The same things were measured in two ways. Each way mixes the same 9 hidden numbers, adds some noise and spreads widely along 6 directions of its own, which tell nothing about the thing.
(in the rows, 100 means zero)
Some things both ways: the first way, then the second way.
[84 93 101 86 90 100 103 90 83 131 75 104 102 102 100 117 113 116 107 116 91]
[91 71 85 97 138 109 84 120 69 91 107 104 93 98 64 97 65 110 98 120 109 110 126 102 89 101 86]

[106 119 99 122 88 97 96 107 88 102 106 97 114 95 112 95 118 105 107 80 89]
[94 98 89 77 117 98 98 98 106 84 101 99 86 120 99 80 115 91 103 92 98 115 112 90 96 104 107]

[135 93 63 75 126 93 109 94 82 147 90 145 101 125 102 99 85 116 118 152 105]
[85 99 100 84 90 106 120 83 106 109 99 90 122 106 134 105 110 104 83 100 87 85 78 101 90 138 107]

[74 111 104 108 49 83 99 96 86 109 90 84 90 76 116 119 141 101 95 98 94]
[90 106 95 104 92 124 124 98 119 93 90 67 112 129 122 99 105 95 105 107 87 100 86 109 90 142 121]

[85 122 55 119 77 67 104 87 78 119 89 138 138 86 144 104 148 108 113 122 95]
[87 81 97 59 130 85 79 103 63 88 117 126 92 101 99 103 90 98 87 83 126 94 125 90 84 118 79]

[126 84 80 98 89 102 91 104 90 114 103 115 107 96 89 102 90 114 106 107 98]
[82 109 115 93 106 110 102 100 103 114 104 106 88 101 81 102 104 78 105 92 128 100 112 100 97 102 109]

[81 96 93 101 104 103 103 109 69 99 90 102 127 94 122 97 126 104 114 85 89]
[102 118 115 85 109 72 72 99 99 97 109 104 81 78 97 102 102 109 90 83 121 90 120 76 112 65 92]

[135 92 65 98 95 102 80 112 114 104 119 68 86 87 92 102 66 101 97 103 104]
[81 121 113 80 100 103 109 96 111 100 94 83 100 109 110 103 114 95 87 81 108 91 102 87 93 129 106]

[67 104 101 109 83 93 99 101 98 117 85 89 112 89 113 111 118 102 89 113 102]
[94 73 93 115 91 115 100 100 91 98 90 94 111 103 114 112 90 104 93 110 96 100 98 109 93 110 100]

[126 103 79 135 94 100 92 86 91 115 116 111 87 102 97 106 97 79 105 121 118]
[100 107 112 87 112 77 100 94 93 94 112 92 104 92 118 85 98 95 101 95 121 99 112 83 101 98 92]

[112 112 99 102 91 98 100 99 109 102 104 79 102 91 111 112 107 115 105 105 112]
[111 101 95 117 73 105 96 89 108 87 85 90 105 104 89 102 110 118 102 119 97 101 102 122 85 116 113]

[118 110 96 130 86 104 103 86 94 117 116 104 88 111 104 103 98 83 106 109 108]
[110 108 103 85 94 77 78 78 98 73 105 93 102 80 108 92 118 117 97 109 112 92 110 86 101 88 100]

[96 133 92 123 102 100 84 109 125 75 101 54 94 95 125 82 76 69 106 74 101]
[115 117 98 108 93 93 102 99 127 83 92 74 98 104 117 86 104 115 107 99 69 104 99 83 117 76 109]

[83 107 82 95 104 94 92 99 86 108 86 95 118 93 117 114 123 108 114 118 114]
[112 93 100 104 113 84 91 103 99 97 106 96 103 98 110 96 77 121 93 112 89 98 107 90 105 84 88]

[83 111 91 75 67 99 72 123 96 113 79 88 110 66 97 77 93 106 88 86 63]
[100 103 93 113 82 112 94 99 95 118 98 92 105 74 104 125 116 115 81 104 80 88 68 101 115 80 101]

[88 99 116 122 60 110 92 95 103 120 98 96 109 95 92 96 90 99 86 99 86]
[108 61 75 115 115 121 106 107 98 86 83 116 106 122 95 90 78 74 114 120 81 129 92 110 99 93 91]

[104 104 104 114 101 94 116 92 92 97 86 98 89 109 124 99 99 89 112 92 94]
[125 123 91 109 125 94 82 115 117 95 106 94 79 107 79 100 67 104 112 121 93 108 100 96 111 64 104]

[85 112 103 115 81 96 96 104 82 103 99 91 110 100 112 110 127 105 110 88 98]
[95 93 101 93 113 98 105 93 114 93 95 96 99 117 103 82 102 96 99 102 94 112 111 93 96 107 103]

[110 95 98 65 118 103 101 101 70 107 69 116 110 95 111 90 105 125 121 106 84]
[88 110 97 67 112 96 101 92 102 84 108 92 100 99 112 86 92 97 103 96 105 95 116 88 89 114 108]

[96 100 139 89 100 100 125 97 72 117 70 100 72 124 104 107 110 110 111 90 80]
[100 115 102 104 90 110 110 88 120 110 96 88 105 103 97 100 103 106 98 118 92 97 89 111 97 111 120]

[115 107 100 116 117 107 106 90 110 116 102 96 107 127 106 105 80 104 111 116 115]
[98 95 108 107 91 103 107 99 101 107 102 109 98 97 86 93 108 100 109 97 94 104 104 106 104 96 102]

[100 119 107 127 80 102 95 94 108 114 103 101 121 99 109 91 97 104 95 107 98]
[95 105 100 84 74 103 95 87 102 94 107 108 105 88 115 103 137 98 112 90 89 85 91 96 112 89 110]

[89 111 88 112 94 93 113 92 123 118 84 90 99 103 126 90 77 84 93 104 85]
[105 106 94 130 83 111 76 121 72 116 98 109 87 60 48 140 97 117 95 102 113 88 94 116 109 67 91]

[124 86 97 94 91 113 108 100 77 125 111 99 80 110 93 100 90 98 106 97 83]
[135 137 85 111 107 86 86 94 131 94 91 74 92 96 107 108 98 120 86 121 69 98 60 89 114 65 105]

[94 130 108 123 55 80 108 83 80 93 76 123 86 81 127 96 139 80 115 73 75]
[113 97 109 101 100 80 106 92 112 96 101 110 105 116 113 83 95 97 106 99 102 106 107 102 95 110 96]

[89 94 114 118 93 107 115 99 91 111 98 87 90 115 113 98 91 84 95 100 93]
[108 112 116 109 92 88 94 90 103 111 94 110 104 85 106 115 101 94 87 92 112 92 84 96 106 92 89]

Other things, the second way, with their names:
<285>: [102 116 99 86 107 90 99 102 93 97 110 101 90 106 98 102 105 95 100 89 113 97 97 100 92 110 101]
<817>: [91 88 90 99 96 112 106 106 88 94 105 90 102 101 106 96 112 97 109 94 92 104 101 98 104 98 104]
<671>: [95 65 100 92 122 79 86 94 81 80 94 106 95 125 105 86 113 102 85 96 116 118 124 90 85 121 80]
<70>: [109 115 92 112 86 107 103 94 105 105 96 85 112 87 106 114 97 111 89 115 88 91 71 109 100 102 106]
<1004>: [92 75 89 93 103 103 95 99 87 85 111 94 99 93 105 82 102 106 111 110 103 110 130 93 100 82 105]
<525>: [119 107 98 124 110 96 85 108 100 121 91 119 88 80 69 115 73 97 88 112 107 107 87 108 106 62 83]
<942>: [114 113 103 103 95 96 85 100 107 91 99 99 99 91 104 112 90 106 107 107 98 90 96 96 106 80 100]
<769>: [83 98 100 81 94 115 101 89 101 93 95 102 105 108 114 108 111 79 99 90 113 93 98 100 89 126 109]
<133>: [101 96 73 82 129 97 79 103 79 78 106 89 98 86 91 105 83 116 85 120 99 101 100 91 94 96 92]
<185>: [77 70 86 75 110 114 113 94 81 80 104 109 112 102 94 70 88 87 116 107 115 116 139 108 74 132 102]
<537>: [106 70 94 113 108 91 88 89 92 87 86 98 110 96 103 89 78 111 85 129 113 118 117 102 82 99 87]
<245>: [95 94 82 101 95 103 97 98 90 88 99 85 93 106 89 97 120 112 95 108 109 109 109 109 83 120 110]
<730>: [109 98 96 105 111 90 88 104 94 106 96 108 93 85 75 100 88 112 85 109 101 109 102 101 96 85 88]
<902>: [99 94 98 99 96 101 105 100 101 90 96 97 101 118 104 98 115 105 102 93 89 101 99 104 97 121 102]
<321>: [87 114 123 76 96 87 93 87 99 109 106 108 93 80 94 98 115 106 87 80 127 87 119 88 96 102 98]
<647>: [105 136 106 117 86 115 106 112 122 133 99 92 95 85 95 126 84 108 95 97 81 78 71 105 117 81 112]
<934>: [87 114 118 97 95 109 100 106 120 105 108 88 91 115 115 105 98 105 107 94 92 84 107 88 113 98 115]
<669>: [108 76 83 105 121 100 104 109 97 99 93 117 102 131 105 100 82 97 93 105 75 109 87 106 95 116 85]
<477>: [101 102 115 106 86 106 119 90 126 110 96 104 101 122 103 86 120 89 114 97 88 105 97 105 106 106 112]
<912>: [78 98 110 64 109 101 103 88 113 93 99 102 102 127 134 98 109 83 93 81 105 92 102 84 91 134 106]
<643>: [111 138 91 120 59 127 121 93 112 110 96 81 118 70 89 119 111 102 116 119 87 86 60 122 104 100 125]
<511>: [105 102 98 97 120 95 91 105 103 88 100 94 90 98 89 88 96 91 110 101 107 116 111 87 108 75 96]
<616>: [110 116 93 117 82 103 100 92 101 92 97 74 103 70 101 98 112 98 107 112 111 109 96 101 103 80 109]
<134>: [105 89 106 103 96 91 100 92 96 112 111 120 105 88 103 87 105 100 105 103 96 103 103 102 109 78 95]
<911>: [84 116 88 79 101 119 114 88 106 85 107 76 102 98 99 82 121 80 122 110 110 113 103 95 95 108 128]
<347>: [83 87 95 100 100 124 112 97 85 111 98 109 103 99 73 102 123 84 104 104 113 107 91 116 92 121 105]
<546>: [130 125 99 133 103 85 91 107 105 101 91 86 92 80 77 99 76 107 103 118 112 115 99 106 102 70 92]
<627>: [96 105 113 118 98 110 93 108 90 122 99 93 100 87 92 128 91 102 84 104 118 87 87 105 103 104 96]
<762>: [85 60 99 73 115 98 84 103 72 84 110 129 97 113 91 94 95 104 99 97 108 98 136 101 85 122 90]
<867>: [102 64 106 98 132 87 90 97 107 90 95 114 92 129 108 78 87 91 101 108 100 122 121 86 103 88 84]
<677>: [92 99 78 85 129 110 96 105 91 98 99 97 94 100 96 103 95 86 87 99 102 110 86 91 96 95 95]
<808>: [94 94 104 93 100 96 98 103 86 99 95 102 108 97 116 114 102 102 82 80 101 89 90 92 101 113 86]
<810>: [95 103 116 93 84 86 92 88 89 124 104 125 95 83 74 112 127 113 78 88 120 86 100 110 90 107 93]
<518>: [95 122 85 68 111 111 111 105 107 75 113 89 97 111 108 85 94 82 127 90 92 100 104 90 101 105 115]
<749>: [92 100 85 76 114 99 84 93 98 75 107 71 100 102 132 102 106 108 89 108 95 93 96 74 103 96 106]
<231>: [97 90 85 84 112 94 103 108 87 98 107 120 95 105 94 85 103 101 101 87 86 107 104 101 98 99 91]
<884>: [105 102 107 131 100 107 88 119 97 123 99 110 81 100 63 120 98 100 103 100 107 103 96 112 112 76 98]
<12>: [93 125 113 96 85 111 113 101 103 131 123 100 101 93 105 114 128 93 110 91 96 75 72 103 121 97 117]
<529>: [92 92 107 87 70 97 101 82 91 93 108 111 112 90 117 99 139 104 106 89 99 87 103 100 102 106 105]
<593>: [101 97 94 91 105 101 88 100 110 91 90 104 93 102 107 96 86 94 99 99 98 107 107 91 98 82 101]
<388>: [84 85 96 85 101 110 100 96 95 86 101 99 99 112 106 91 114 85 111 94 105 106 112 95 96 108 107]
<621>: [110 94 104 104 92 81 89 105 87 89 94 105 105 77 103 100 74 122 91 93 103 96 121 95 98 88 79]
<379>: [91 101 102 83 109 103 121 87 113 97 99 98 112 119 112 79 87 92 103 105 99 104 107 102 83 135 109]
<523>: [126 78 89 98 116 74 81 90 86 79 95 117 113 97 117 99 82 103 86 114 99 107 90 94 97 90 71]
<512>: [92 106 93 74 109 93 90 110 85 93 112 101 87 92 95 99 107 108 98 79 98 93 114 87 104 95 95]
<996>: [93 98 97 86 109 96 95 104 98 102 101 107 91 95 104 96 99 96 93 86 97 103 107 86 105 84 94]
<626>: [100 87 98 97 119 99 96 107 94 99 100 122 95 104 69 91 70 102 105 110 101 107 121 108 89 102 92]
<880>: [88 108 84 85 106 110 119 105 99 87 97 83 102 115 111 90 106 84 106 87 97 108 96 96 93 125 109]
<495>: [92 85 87 100 110 109 95 102 79 106 104 104 104 88 94 108 94 95 90 109 105 103 93 103 99 95 95]
<1009>: [84 76 102 75 134 98 111 105 82 106 120 120 104 109 102 80 64 85 106 104 115 105 128 97 89 116 90]
<569>: [112 111 86 99 119 93 94 107 111 80 89 81 91 114 92 97 94 110 91 105 86 109 94 91 99 101 98]
<464>: [102 99 110 97 108 94 96 92 109 123 97 121 102 95 103 106 81 97 81 104 99 94 87 102 99 91 91]
<978>: [95 100 103 83 111 86 106 98 83 96 114 99 104 90 98 85 108 101 101 94 111 103 111 93 100 107 91]
<794>: [91 76 109 103 78 98 92 95 83 95 100 114 107 91 105 102 112 99 104 91 116 96 123 106 96 101 95]
<579>: [95 92 110 107 77 102 107 88 98 99 89 100 116 96 113 105 118 104 94 92 100 94 95 105 98 118 96]
<46>: [94 105 101 111 97 115 110 108 98 99 91 96 103 86 82 96 81 86 115 101 110 110 116 106 95 101 100]
<723>: [96 88 111 97 84 94 96 97 83 97 92 124 112 82 106 110 92 95 93 81 114 90 108 101 93 106 82]
<156>: [106 102 101 103 100 103 93 109 109 112 96 115 95 107 106 119 89 99 92 91 83 88 81 98 111 87 94]
<501>: [104 86 102 112 80 88 100 84 91 90 90 101 109 87 96 86 116 104 100 106 118 114 117 107 86 106 95]
<651>: [121 80 99 121 105 84 86 88 97 92 95 106 109 90 98 91 72 103 101 136 120 117 114 107 91 81 90]
<483>: [129 130 86 127 116 98 93 113 115 113 101 76 88 97 84 111 74 114 95 131 83 102 69 103 113 70 105]
<404>: [86 111 91 69 113 107 88 104 97 83 111 96 86 89 79 88 94 101 112 99 105 99 130 89 96 89 113]
<412>: [120 121 100 117 96 91 103 101 104 107 93 97 108 79 94 104 79 103 98 106 95 98 83 101 105 85 88]
<903>: [112 104 114 101 96 73 82 79 93 106 103 106 107 82 97 109 108 117 77 115 122 89 93 101 94 102 89]
<113>: [108 96 80 99 118 110 95 102 105 94 110 93 92 107 90 89 97 99 113 128 84 113 94 100 107 78 111]
<897>: [98 90 120 68 109 67 85 78 94 84 104 117 104 105 114 87 103 109 84 90 121 91 129 87 82 126 86]
<842>: [111 84 132 117 87 78 108 83 117 125 97 125 116 117 137 95 98 101 90 97 91 94 91 100 108 101 88]
<397>: [88 124 110 82 114 102 111 106 98 118 124 103 88 90 83 90 101 82 119 88 114 99 109 92 113 87 108]
<883>: [99 72 83 74 139 82 88 98 89 80 84 124 94 132 94 87 82 85 78 89 114 124 113 95 71 130 75]
<44>: [88 83 96 102 96 108 110 101 92 106 108 102 101 97 96 85 111 94 110 98 101 110 112 103 105 92 104]
<296>: [109 104 106 116 86 103 110 92 115 117 106 97 111 93 116 100 95 99 110 117 97 98 90 107 109 83 112]
<305>: [112 96 81 100 131 97 88 108 109 85 104 91 86 113 79 76 87 113 107 123 80 121 114 92 104 78 102]
<283>: [100 96 109 103 94 99 98 96 110 109 92 119 96 106 95 101 104 98 97 92 93 99 99 102 103 93 98]
<991>: [120 101 81 121 130 96 77 132 80 110 111 97 79 87 67 114 68 119 97 119 94 104 90 100 116 58 84]
<261>: [88 105 115 105 96 106 89 98 95 109 102 85 92 84 85 107 113 111 95 106 120 96 116 99 100 96 108]
<793>: [120 98 102 110 105 82 64 104 93 116 110 124 86 92 90 127 88 123 81 110 98 80 86 103 113 68 88]
<688>: [106 106 101 90 114 87 107 106 111 115 106 113 96 121 125 101 95 91 92 81 82 97 77 89 114 92 91]
<469>: [101 82 96 108 75 112 99 82 106 95 98 97 119 82 129 97 92 106 105 123 89 97 104 105 101 81 111]
<906>: [89 97 107 91 109 99 103 101 107 102 108 89 94 132 111 101 110 111 95 98 92 91 102 96 98 128 109]
<783>: [90 97 88 98 101 115 85 113 100 79 101 76 89 95 103 102 72 112 108 108 97 101 128 92 99 86 110]
<26>: [113 109 82 111 77 110 96 94 104 74 88 85 110 89 91 102 95 112 108 122 99 102 102 114 84 110 110]
<333>: [84 92 105 72 100 104 92 93 115 72 97 88 99 130 148 100 111 87 105 86 97 89 108 76 102 111 113]
<157>: [95 111 81 90 113 110 105 111 116 80 99 75 88 115 97 80 99 108 111 102 70 111 112 88 104 95 114]
<430>: [105 114 101 115 86 108 106 106 100 98 102 96 96 89 78 89 102 95 126 99 106 109 114 112 103 88 108]
<210>: [112 91 107 120 97 81 89 93 101 98 90 90 101 97 110 100 103 112 86 108 106 107 99 95 102 87 87]
<348>: [91 96 97 86 114 89 112 97 102 97 101 93 99 128 126 87 110 95 88 86 98 107 97 90 93 128 99]
<505>: [105 111 80 102 121 104 107 113 101 100 109 87 87 106 70 84 98 113 109 119 82 116 98 103 101 95 107]
<791>: [111 111 106 100 92 87 101 91 111 90 97 98 106 107 110 95 95 101 102 103 108 97 106 104 89 116 103]
<1012>: [128 130 114 132 93 91 111 111 122 147 105 106 103 81 110 112 62 109 94 106 75 84 65 105 127 56 94]
<478>: [107 97 84 92 115 104 96 106 108 91 105 101 92 125 101 92 101 102 110 107 77 106 97 100 106 96 106]
<219>: [93 121 72 106 120 127 120 125 94 99 93 72 91 103 77 101 91 84 107 95 95 118 81 103 97 111 104]
<108>: [92 111 88 105 88 126 96 113 100 104 103 91 94 87 78 120 91 114 107 109 90 88 100 111 100 95 116]

Some of these things the first way, each followed by its name:
[96 86 104 101 79 104 107 95 97 123 86 98 99 97 99 104 91 107 94 97 78]
<156>
[104 82 94 109 86 111 95 84 104 115 94 87 90 101 94 111 76 94 102 109 98]
<46>
[74 103 85 97 56 83 70 103 91 86 66 84 105 55 105 101 114 103 100 78 74]
<1012>
[124 109 77 120 91 93 104 88 95 121 102 118 91 99 110 93 95 85 103 110 92]
<880>
[120 79 113 82 125 115 117 105 97 129 90 100 99 114 89 105 82 125 97 118 101]
<793>
[95 130 92 135 71 86 86 101 112 96 108 81 117 84 119 104 118 105 98 92 106]
<478>
[127 105 92 118 105 99 111 97 84 126 105 121 85 109 99 101 106 92 104 104 96]
<348>
[116 114 72 95 102 86 98 102 104 117 107 99 109 100 114 118 114 118 111 130 127]
<906>
[106 86 85 101 129 103 123 97 91 130 105 118 131 129 123 104 95 119 107 147 122]
<769>
[73 94 78 126 68 85 99 97 97 123 109 82 103 95 113 129 120 95 87 126 116]
<627>
[105 112 121 75 106 104 95 109 101 109 75 94 105 92 103 83 88 120 97 115 95]
<12>
[79 114 105 127 124 99 112 104 112 107 92 65 101 114 124 100 93 88 90 108 108]
<991>
[103 89 127 81 77 111 104 87 95 125 81 87 85 94 92 104 89 119 95 117 86]
<643>
[72 107 99 97 53 88 81 94 73 111 61 137 119 68 100 94 132 104 103 95 72]
<469>
[104 94 75 124 127 101 111 105 88 135 117 105 120 135 115 99 87 101 99 131 109]
<677>
[92 96 115 120 95 105 96 102 85 101 101 90 106 100 100 110 114 101 101 109 118]
<651>
[87 102 116 114 82 112 94 97 98 123 96 88 109 89 91 108 110 107 87 105 97]
<817>
[99 97 101 133 83 96 113 90 81 120 115 95 110 95 111 127 139 115 97 113 112]
<285>
[82 78 103 123 70 101 89 100 109 108 97 46 91 83 89 129 96 112 80 91 95]
<647>
[88 114 98 93 87 92 77 110 93 92 80 98 120 76 108 92 112 110 103 108 105]
<296>
[89 92 80 111 92 101 101 94 78 103 111 90 117 92 121 122 130 101 115 111 119]
<546>
[106 88 70 75 131 106 85 110 111 100 79 86 118 81 104 93 72 109 105 116 106]
<783>
[102 111 106 131 79 93 101 94 90 99 107 80 89 99 110 117 121 100 106 90 106]
<897>
[137 112 91 86 115 105 96 97 98 119 94 101 89 111 95 98 83 114 119 105 95]
<505>
[108 86 95 74 96 109 96 101 79 133 88 100 94 94 89 97 92 118 99 114 81]
<133>
[94 122 116 114 92 101 88 101 93 102 80 106 112 98 103 85 103 101 105 91 87]
<134>
[84 100 109 91 100 99 99 107 100 95 78 77 102 91 111 106 102 107 104 96 101]
<934>
[116 77 63 85 78 106 77 100 79 130 113 109 125 86 81 123 112 133 113 114 100]
<730>
[111 123 103 111 93 96 111 92 110 112 96 94 89 106 117 97 95 93 105 99 96]
<902>
[81 106 79 100 66 81 97 89 99 117 76 103 113 81 118 113 119 113 103 103 83]
<108>
[77 118 124 113 90 104 98 108 113 96 94 54 98 96 115 97 96 94 89 93 101]
<579>
[107 86 101 92 146 121 107 94 109 106 81 73 96 106 104 101 69 99 107 109 105]
<621>
[117 111 70 120 68 83 91 97 86 117 119 112 97 95 108 113 121 98 106 119 113]
<903>
[110 100 63 122 94 95 79 106 98 111 120 95 110 96 99 112 100 95 103 122 126]
<537>
[98 122 120 120 90 104 86 104 102 104 84 93 98 93 94 86 94 92 95 83 85]
<44>
[107 134 63 120 103 73 94 84 99 105 78 137 124 105 137 86 106 95 123 120 101]
<185>
[103 101 114 99 96 110 99 104 93 115 92 104 113 96 98 92 99 111 97 104 95]
<388>
[99 101 91 83 88 92 88 101 77 103 85 100 114 86 109 112 124 129 117 110 103]
<379>
[103 81 94 108 91 103 85 112 93 110 102 78 109 97 88 111 91 123 95 102 99]
<464>
[108 90 101 88 132 116 101 119 109 103 98 85 118 100 106 84 72 107 94 117 115]
<333>
[108 110 97 110 101 106 104 107 86 119 118 102 110 106 106 108 121 101 105 110 117]
<671>
[121 108 81 113 109 104 96 93 104 112 101 93 98 109 104 103 84 97 115 97 99]
<157>
[101 92 116 119 88 109 116 83 80 131 88 107 89 102 94 114 114 104 99 89 73]
<512>
[118 83 70 108 85 95 103 94 79 133 115 127 114 107 101 118 112 117 108 130 109]
<912>
[102 105 93 113 56 100 79 88 77 122 103 106 103 74 88 118 133 111 103 106 95]
<978>
[89 102 91 107 90 106 92 102 77 112 105 106 121 90 111 99 121 97 104 114 108]
<616>
